Every row belongs to one group in each of 4 separate groupings. Each group adds its own fixed numbers to the row, and there is some noise. The rows also spread widely along 11 directions, which tell nothing about the answers.
Known rows, each followed by its group in each grouping:
[ -1   6  21  12  14  17  -2 -16   6 -28  16  -5  -5  -9   2 -14  15   3
  32  14   1   5   2   8  -1] -> z689 z293 Nebel z628
[-17 -13 -12  35 -25 -20  14  24  -1   8 -51 -15   7   2  13   4  18   2
  15 -10 -33  -4 -38 -22  -1] -> z631 z309 vegez z869
[  6   7 -28  13  -4  17  -9 -10  -7 -44 -22 -43  23  -9   0  -8  40  -7
 -11  16  -6  12  16 -10  41] -> z243 z293 kul z628
[-13  37  -2  38  28  20   8  -9  -2 -48  20   0  16 -30  14 -40  -7 -17
 -47  23 -17  11  35 -29 -17] -> z517 z251 kufid z176
[-26  -8  -1 -13  22  30 -13  15  10  12 -27   6  21  -8 -22 -28  13  17
   9 -22 -20 -24  25  -4  20] -> z243 z604 zelel z176
[  9 -14  22  21  13  10 -18 -16  -6  -6 -14 -25  -2 -16   6 -13  12 -18
  46  -5  -8  -3 -12 -12  23] -> z141 z309 vegez z869
[-28   3 -19  -8  11  22   4  22   3 -12  -8  -1  33 -20  -9 -21  16   0
 -29 -21   5  -6  18 -23  -7] -> z141 z355 kufid z869
[ -1  39  20 -16 -21 -30  -6  17  28   3  30  24  -4  25  -8  -5   5 -16
 -74  42 -12   0   2 -10 -39] -> z631 z362 kul z628
[  1  46 -26 -12  21 -21  -4   6  -3 -44  43 -30  12 -26 -36  -6   3  -4
 -51   0   6  28   6 -23  -2] -> z422 z604 ziz z869
[ -9  10  22 -35   6  36 -71   9   6  -4  25 -15  13  15 -20 -31  14 -41
 -66  15  -9 -14  57 -22  25] -> z689 z362 ziz z176
[ 15 -12  19 -20  37   2 -17   4  22 -17  16  -3  -8   5  -8 -22 -16 -25
 -28  -3   3   1  10 -13  18] -> z422 z251 Nebel z176
[-27  18   1 -11  14 -39  12 -14   7  47 -64  10  29  -7 -64  14  39  24
  26  22 -36  -3  -6 -15   7] -> z517 z355 zelel z628
[-26  18 -52   7 -29  21 -11  21  -8 -55   7 -41  21   6 -12  -7  34 -15
 -52  14 -23  25  22 -34  16] -> z141 z309 Nebel z176
[ 29   8   2  12   3 -20 -25   9 -21 -17 -14 -66 -21  -6 -40   4  26 -20
 -10 -30 -33  14 -18 -20  36] -> z141 z309 zelel z176
[-12   6 -28   9   2 -12  -6 -18  11 -29 -26 -22  25  -3  -5  -2  18 -20
 -14  45 -19  23   6 -33  25] -> z517 z309 kufid z869
[ 15  35  14  14  43 -30   7 -19  27 -35   8  -5 -12  -7 -29  -3  22  -7
 -28  31 -28  17  14 -15  12] -> z517 z362 kufid z869
[  1 -13  -1   3  19 -16  23 -19  44 -32  10   6  -7   7  24   1   2  -9
  -2  47   5  17 -11  -5   2] -> z141 z362 vegez z869
[-19  11  17  -3  51   2   2 -32  25  -1   8  28  23 -15 -11 -23   3  12
  11  31 -11  -1  30  -6  -1] -> z243 z355 vegez z176
[-30 -11 -39   7 -11   4  -6  11  -8 -20 -33 -40  27 -12 -11 -12  11  -6
  -3  -6 -16  12  -5 -28  28] -> z517 z309 vegez z176
[ -4  20 -18  -2 -30 -30  -3   5  23 -30  18 -17  -7  24  -5  13  14  -7
 -41  58 -27  26  -7 -13   1] -> z243 z309 ziz z628
[  5   1  -9  23  20  14  18  13   7 -36 -16 -13  -4  -6 -11 -19  20  10
 -16 -21 -16  -7  10  -3  19] -> z422 z309 kul z628
[  7  13  -1   8  10 -13  -9 -31  -4 -22 -25 -26  28  -5  -3  -3  39  -9
  -4  29   0   7  -2   0  21] -> z631 z362 vegez z176
[-13 -33  10   6  23  -4   4  -5  14   9 -41   0  11  -8  16 -21 -18 -11
  14  -6  -3  -4 -14 -19   7] -> z141 z362 Nebel z176
[-18  29 -21 -23 -34 -28   2  17  16  -6   1   2  21  19 -23  18  41  -4
 -40  41 -12   9  -1 -17 -18] -> z141 z362 kufid z869
[ -3  30  16  30   2   1   5 -22  16 -34  16  23  -1   8  16 -13  24 -12
 -18  61 -30   6  17  -2 -16] -> z517 z293 vegez z176
[  5 -19  25  22  -7 -13  -8 -15 -18  13 -28 -31  -1 -26   7 -16 -16 -19
  63  -3  -3   0 -51 -12   6] -> z517 z355 kul z628
[-23 -13 -22  35  29   1  40  36  22 -30  -6   0 -10 -18  20 -30 -33   7
 -54 -43 -25   5  -2 -32 -13] -> z141 z309 vegez z176
[-10  -5  24 -36   5 -15 -10  -7  34  14  23  15  -9  18 -32  10  16   7
  55  29  -8   0 -10   8   1] -> z141 z309 vegez z869
[-26 -12   9   0  21  -3  -8  34  19  19 -23  13   0  -4  -3 -19 -16 -11
 -26 -28 -28 -10  10 -40  -5] -> z689 z293 Nebel z869
[-19  11  13   9 -12  32 -10  29 -20  -7  -2  -8  15 -27 -12 -31   8   1
   3 -33  -9 -16   6  -9 -11] -> z517 z293 kufid z628
[-20   9 -25  18  11  -5  15 -13  -5  -6 -50   1  51 -25  20 -29  12  -3
 -46  11   7  -3  16 -12 -12] -> z243 z362 zelel z176
[ 17   2  15   0  30 -25  -1 -11  26   3 -39   8  -2  14 -15  10  34 -12
 -15  18 -24   3   5 -16  20] -> z141 z293 Nebel z869
[  9  11  28 -15  18  -7  -5  39  51 -18  51  25 -49  35 -28 -11 -19 -11
 -66  10 -43  -2  23 -17   2] -> z422 z309 kul z628
[-32   0  44 -44  42  19 -20  25  54  34  37  47 -10  10 -46 -23 -23  11
   3  11 -32 -18  45 -20   3] -> z243 z251 Nebel z628
[-19  10  22   3  18   3  -4  13  31  -8  23  15 -12   2 -15 -17  -1  -4
 -10  23 -30  -5  16 -13  -4] -> z517 z362 ziz z869

New rows. What belongs after each?
[ -2  22  13  16 -29 -27 -29 -24 -30  16 -18 -15  26  -8   4  -6  12 -32
   0  35 -16   7 -18 -29 -20] -> z141 z309 vegez z176
[-20   3   0   1  54   3  13   9  23 -11   3  10   2 -18  -4 -30 -25  13
 -37 -29  -8  -4  14 -12  -8] -> z689 z604 ziz z176
[-12  30 -27  21 -23 -33  19  42 -16  -5 -46 -28  20  -4 -21   3  49  13
 -69 -42 -28  -7 -17 -12 -16] -> z631 z362 vegez z176
[-15 -12   2  16  -5   7   3   2  34 -18  -2   4  -6  11  17 -11  -7 -10
  -2  55 -33   7   5 -18  14] -> z243 z362 zelel z628
[ 14   5   0  38  57 -18  20  -5   3 -19 -24 -20   2 -41   3 -20  -7 -12
 -38 -37  -8   9  -5 -36   7] -> z141 z355 vegez z869
[  2 -20   2  54 -26  38  11   3 -13 -41 -35 -18   2  -7  43 -24  38  -2
  45  -9  -5 -20 -22  22   3] -> z517 z309 kufid z869
[ 24  22   9  16  23  -8  -8 -39 -22 -12 -41 -27  31 -35  -4 -22  39 -20
 -11  -1  28  -4   0   8   5] -> z517 z362 zelel z869
[ 23   9  27  41  68 -19  37  14  37 -17 -23  19 -40   4   7 -20   2   2
 -78 -29 -42 -12  13  -6  -9] -> z689 z251 zelel z176
[  1  10  -9  27  32   9  13 -20  -6 -31 -24 -21  18 -32   4 -26  13   3
 -22 -12   9   2  11  -1   2] -> z689 z309 zelel z628
[-10 -13 -34   4 -10  27   8   9  -5 -39 -26 -29  29  -4  23 -23  26 -11
 -36  -8  20  -4   7  -1  13] -> z141 z362 kul z176
[-43  -1 -19 -18  23  47 -20  18   0  -3 -13 -11  35 -22 -37 -31  22   9
  -5 -32  -6 -17  48 -18  21] -> z689 z309 zelel z869
[-26   7   8 -28 -27  -3   0  25  17  13  19  13  -3  15 -21  -5  11  14
  -9   1  -2 -10  -9  13 -35] -> z689 z309 zelel z628
[ -9  -8 -10 -23 -18  -4  21  -8  29 -28  14   1   7  16  10   7  25  22
  26  41  22   9 -18  37  -5] -> z243 z293 ziz z628
[-16  41  15 -16   1 -31 -27  21  29  -2  44   2 -29  32 -53   7   9  -6
 -56  32 -68  13  23 -32  -6] -> z689 z309 ziz z176
[ 14  28  -8   7 -20 -25   5   1  -3 -32  11  -4  13  -1  17  -8  -1 -22
 -64  28  10  14 -21 -14 -26] -> z422 z604 kufid z628
[-24   7 -10   2 -16   8   2   8  -7  -3 -10   0  26 -10   6 -26   9  -9
 -16   3   0  -7  -2  -7 -22] -> z517 z355 kul z176
[-19  17  22   0 -45   2  -8   7  -1  19  -4  28  16  15   2  -1  39  -1
  22  32 -16 -20  -9   3 -42] -> z141 z309 kufid z869
[-15 -13   2  48   3  54   1  -1  -5 -28 -41  -3  25 -14  35 -36  18  -2
  10   2 -14 -20  14  -9  16] -> z631 z309 kufid z628
[ 20   9  73  10  46   2 -25 -15   6  20   5  13 -21 -13 -31 -25  -6 -12
  28   6 -31 -21  11  -9  14] -> z422 z362 zelel z628
[  0  39  29  24  11   1 -12   7  10   2  -7  17   1   1  -4 -25  13 -20
 -86  17 -34 -15  36 -24 -20] -> z689 z362 zelel z628
[-43  18 -40   0  12  13 -10  -7 -22 -13 -32 -31  60 -38 -39 -20  25  20
  20  -4 -21   8  29 -31  25] -> z243 z309 kufid z176
[-15   4  -3  25   3  -5  15  -4   9  -7 -29   3  15  -2   8   0  31   5
  11  24 -22  -4 -11  -7  -2] -> z631 z355 ziz z869
[-24 -35 -43  40  -4  37  37  -2   7 -67 -38 -41  20 -15  37 -15  26  19
  35   4   5   6 -13   5  33] -> z689 z362 kufid z628
[ -1  31  -9  10   3 -29 -14 -15  -1 -23  -1 -13  14  -9  -6 -10  -1 -34
 -50  38 -21  31   6 -40  -5] -> z517 z293 Nebel z176
[-17  46  37 -29 -10  -6 -52  -1   2  25  48  20  14   8 -36 -15   9 -17
 -29  48 -30  -6  32 -19 -26] -> z243 z355 ziz z176
[-11   5  24 -11  19  22 -31  24 -11  19 -11  -4  13 -17 -26 -31  -1  -7
 -11 -46 -14 -24  13 -23   5] -> z141 z604 kufid z176
[  5   8 -11  -6  14 -33  30 -14   8 -23  -8 -19   5  -8 -11   1  20  15
  12   1  14  12 -25  15  -7] -> z141 z362 kul z176
[-19 -35  10 -10  -3 -10 -24  31  -1  33 -44 -14   8   0  -5 -10 -21 -22
  13 -28 -26  -6 -26 -38  17] -> z631 z293 Nebel z176
[ -9 -25   9 -32  -4 -10 -34  12   9  22 -15  -2  14  18 -15  -5  -1 -28
 -14  13 -15  -7  -7 -28  24] -> z422 z355 vegez z176
[-16   6  -2 -37  25  14 -14   5  25   1  -1   9  16   8 -37 -12  25  15
  -9   6 -12 -11  31   8  22] -> z243 z604 zelel z176
[-18 -19 -27  17 -24  22  17  11   8 -41  -8 -20  -1   6  21  -5  30   7
  18   7  -2   0 -14  12   2] -> z689 z309 zelel z869
[-10  -7   1  -2  19  -6  -6  21  32 -11   8  -9  -3  -5   1 -21 -28 -14
 -55   0 -17   8  12 -35  15] -> z243 z362 vegez z628
[-33  -1 -12   4   2  45  -7   3  -1 -30   2   3  23  -2 -15 -26  25  11
  28  12 -20  -8  31  -4  15] -> z422 z309 Nebel z176
[ -5  25  -7  -8 -22   5 -25   4  -8 -15  30 -15  15  -9   3 -12   3 -35
 -34  26   8  12  -1 -25 -20] -> z141 z604 zelel z869
[  4  36  33  23  44  25 -22  -5  -2  -5  -7  13  13 -28  -8 -49  11 -24
 -53  -9 -15 -25  53 -22  -4] -> z517 z362 kul z869
[-31   2   1 -27 -36  33 -35  47  -1  -5  25 -16   4   9 -21 -27   9 -15
 -21 -14 -14 -17  17 -10   1] -> z517 z362 kul z176
[-12  -7  13   3  -5  29 -12 -21   5  -4 -17  17  26   9  23 -23  21 -10
  13  36   3 -18   9  13  -6] -> z631 z309 zelel z176
[-14 -10 -38  14 -14   9  -1  -9  10 -35 -19  -5  29   7  50 -22 -13 -44
 -78  51   4  21  13 -37  -4] -> z141 z309 zelel z176
[-35   2 -27  -1  -5  -5  -5 -15  22 -24   2  -2  34   1  18 -12  -4 -16
 -25  68 -16  20  18 -33   9] -> z243 z362 vegez z176
[-12  10 -10  28  -2  -2  23  19   1 -10 -41  -8   7  -8 -13 -12  32  18
 -20 -24 -24 -10  -6  -2   1] -> z517 z309 vegez z628
[ -8  29   4   4  37 -63  17   0  22  10  -1  19  -4 -16 -15 -19 -47 -18
 -84   5 -25  22  -4 -41 -41] -> z517 z309 zelel z176
[ -5  12 -24  31   9 -40  41 -14  12 -47   5 -12   1 -19  23  -8 -17   9
  -5  21 -11  33 -31  -9 -23] -> z243 z309 kufid z176
[  8 -12  16  20 -33   3 -16   4   1 -17   3 -13 -16  20  29  -7   9 -30
  -3  23 -21   0 -22  -8  -2] -> z141 z309 vegez z176
[  7 -25  19 -27  14 -19 -20 -33   7  31 -47  -5  28  -4 -11  -3  19   0
  66   9  17 -11 -21  10  21] -> z243 z309 kufid z869
[-36 -10 -25  29 -37  20  23 -21  10 -44 -13 -11  19   5  34   1  35  13
  59  68  -7  14 -16   9   0] -> z689 z362 Nebel z628
[-24  -6 -17 -14  37  26 -11 -12  23 -31 -15  -9  17   2 -33 -11  26   2
  12  26 -26  12  42 -17  54] -> z517 z293 Nebel z176
[-18 -22   0   7 -32  29 -13  10  -6  -5 -21 -13   7  15  10 -10  30  -3
  34   8 -16 -16  -9   7   9] -> z141 z309 ziz z176
[-22   5 -32 -10  19 -24 -11 -33  -1  -5 -40 -21  47 -14  -9  -9   3 -14
 -22  27   3  24   7 -35  12] -> z689 z309 Nebel z176
[ -7  -1  20 -23  43  -6  -6  -1  34  -7  20   4  -9   2 -29 -14  -8  -1
  -5  13 -13   5  12  -5  14] -> z631 z362 zelel z176
[ -5  -1   9   4   0  12   1   7 -16 -18   7 -21   3 -20  -4 -16  13   8
  32 -23   6  -3 -14  10  -8] -> z141 z293 ziz z176
[ -2  16 -11  13 -13  -4  -4  60  16 -23  13 -13 -21   7  -2 -15   0 -21
 -93 -32 -32  -2  -2 -30  -9] -> z517 z604 vegez z869
[ -2  42 -19  13  17 -19  20 -34  28 -67  39  -4  15  -6   9   1  26  -5
 -37  73   7  34  14  -5 -12] -> z631 z362 vegez z869
[ -5  30  27  -5 -13   4 -26  -2  -9   2  37   1   7 -11 -10 -22  -4 -18
 -21  17   4  -1   6 -11 -33] -> z141 z309 ziz z628
[ -6  -6 -26 -24  11 -17   7  22   4   0 -15 -33  14 -15 -26  -1   5  -3
 -15 -36  12   8 -13 -23  11] -> z141 z251 kul z869
[ 13  29  18 -43  24 -11 -32   7  -4 -15  34 -32   3 -17 -57 -22  11 -11
 -41 -40  26   4   9   8   1] -> z517 z362 Nebel z176
[  1   7  31 -35  62  11 -36  -1  24   7   2  -7  10 -13 -52 -26  -2 -10
 -26 -17   1  -5  39 -20  36] -> z631 z362 Nebel z628
[  3   3  21 -27  -5   3 -42 -14 -17  18 -36 -24  32  -1 -36  -7  54   2
  39  -1  -2 -21   5  13  33] -> z243 z362 kufid z176
[-31  -7  -8  -1  17   2   9  29  36  -6  -1  22  -3  12 -11 -16 -23   0
 -50  15 -40   1  22 -37   8] -> z422 z309 ziz z628
[-14  -6 -19  33  -9   5  16 -17 -26 -18 -52 -18  35 -16   5 -10  44  18
  44  -1 -11  -8 -15   7  10] -> z422 z309 vegez z176
[ -1  27  23  -1  13 -18  -8  -4  -3   6  -3   7   1 -11 -27 -14  12  -7
 -15   5 -21  -1   5  -5 -17] -> z517 z293 zelel z176
[-31  20 -29  -3  -7   5  17 -11   4 -43  25 -12  37 -27  14 -22  -4   3
 -24  24  37  22   2  -3 -33] -> z689 z362 Nebel z628
[-20   1 -31 -15 -20  16 -18   8  14 -44  21 -23   9  20   7  -6  14 -16
 -28  34  -5  19   6 -13  13] -> z689 z604 Nebel z176
[ -5  33 -17  -8 -25 -23 -49   5 -10 -26  12 -52   3  16 -40  10  24 -33
 -46  34 -52  30  11 -51  29] -> z689 z309 kufid z176
[ 35  10  41 -17  32 -19 -33 -25  18   5   0   5 -10  14 -15 -14  12 -43
 -53  27  -4  -1  11  -1  10] -> z517 z355 zelel z176
[ -4   7 -13  21 -14 -33   3  13  12 -20  -4 -22  -5   2  10  -3 -20 -26
 -46  20 -22  29 -27 -39  -8] -> z631 z309 Nebel z628
[ 22   7 -14  14  42  22  10 -20  20 -58 -24 -28  14  -1  -8  -9  59   1
 -51  11   7   3  38   5  51] -> z141 z362 vegez z628
[-21  22 -12  17  32   1   6  -5  -7 -30  13 -17  21 -37 -12 -29  -7   6
 -15 -15  -6  13  10 -22  -7] -> z631 z309 vegez z176
[-17  -6   0  -5  10  -5  20  19  51 -19   4  23  -8  18   5  -4  10  12
 -13  24 -24  -3   9  -3   1] -> z243 z362 kufid z869
[  7  -2   6  -9  41  -6  -2 -12  13 -30  24 -29  -9 -19 -24 -17   1  15
  25 -25   4  10  -3  12  22] -> z243 z309 vegez z176
[-35  13 -11  -4  -8  21  -9  31   3  -8  -3   1  14   2 -23 -25  16   7
 -37 -11 -25 -12  25 -10  -6] -> z517 z309 ziz z176
[ 19 -13  31  -2  44  10 -12  12  24   0 -28  -5 -18   7 -34 -10  35  -3
  -3 -31 -27 -21  12   0  43] -> z517 z355 kufid z869
[ 10  15   7  -4  12 -21  -8 -32  14 -16   3  -8  11  -5  -6  -8   6  -8
  -2  36   7  18  -1  -3   2] -> z243 z309 Nebel z628
[-12   5 -25  16 -23  -8  22 -11  -6 -26 -26 -22  18  -8   7   8  42  15
  41  21   7   5 -38  20  -2] -> z517 z604 ziz z869
[  2  11   2  33  11 -10  -1 -42 -17 -10 -39 -12  33 -23  21 -15  21  -6
  19  33  -8   4  -1  -5   4] -> z243 z293 ziz z176
[ -5  24  42  44 -29  25 -19  -3 -18   8   9  18   4  -7  31 -31   4 -32
  -5  37 -28 -19   6 -24 -40] -> z141 z355 kul z628
[ -3  31  -8  36  -5  11  -8  -2 -24 -28  -9 -18  22 -19   9 -26  26 -19
 -51  -2 -15   0  18 -22 -12] -> z141 z309 vegez z176
[-13  27   4   7 -46   6   0   5  -6 -26  38  -9   3  -4   5  -8  35   9
  40  29  -2  -4 -15  21 -31] -> z243 z362 kul z869
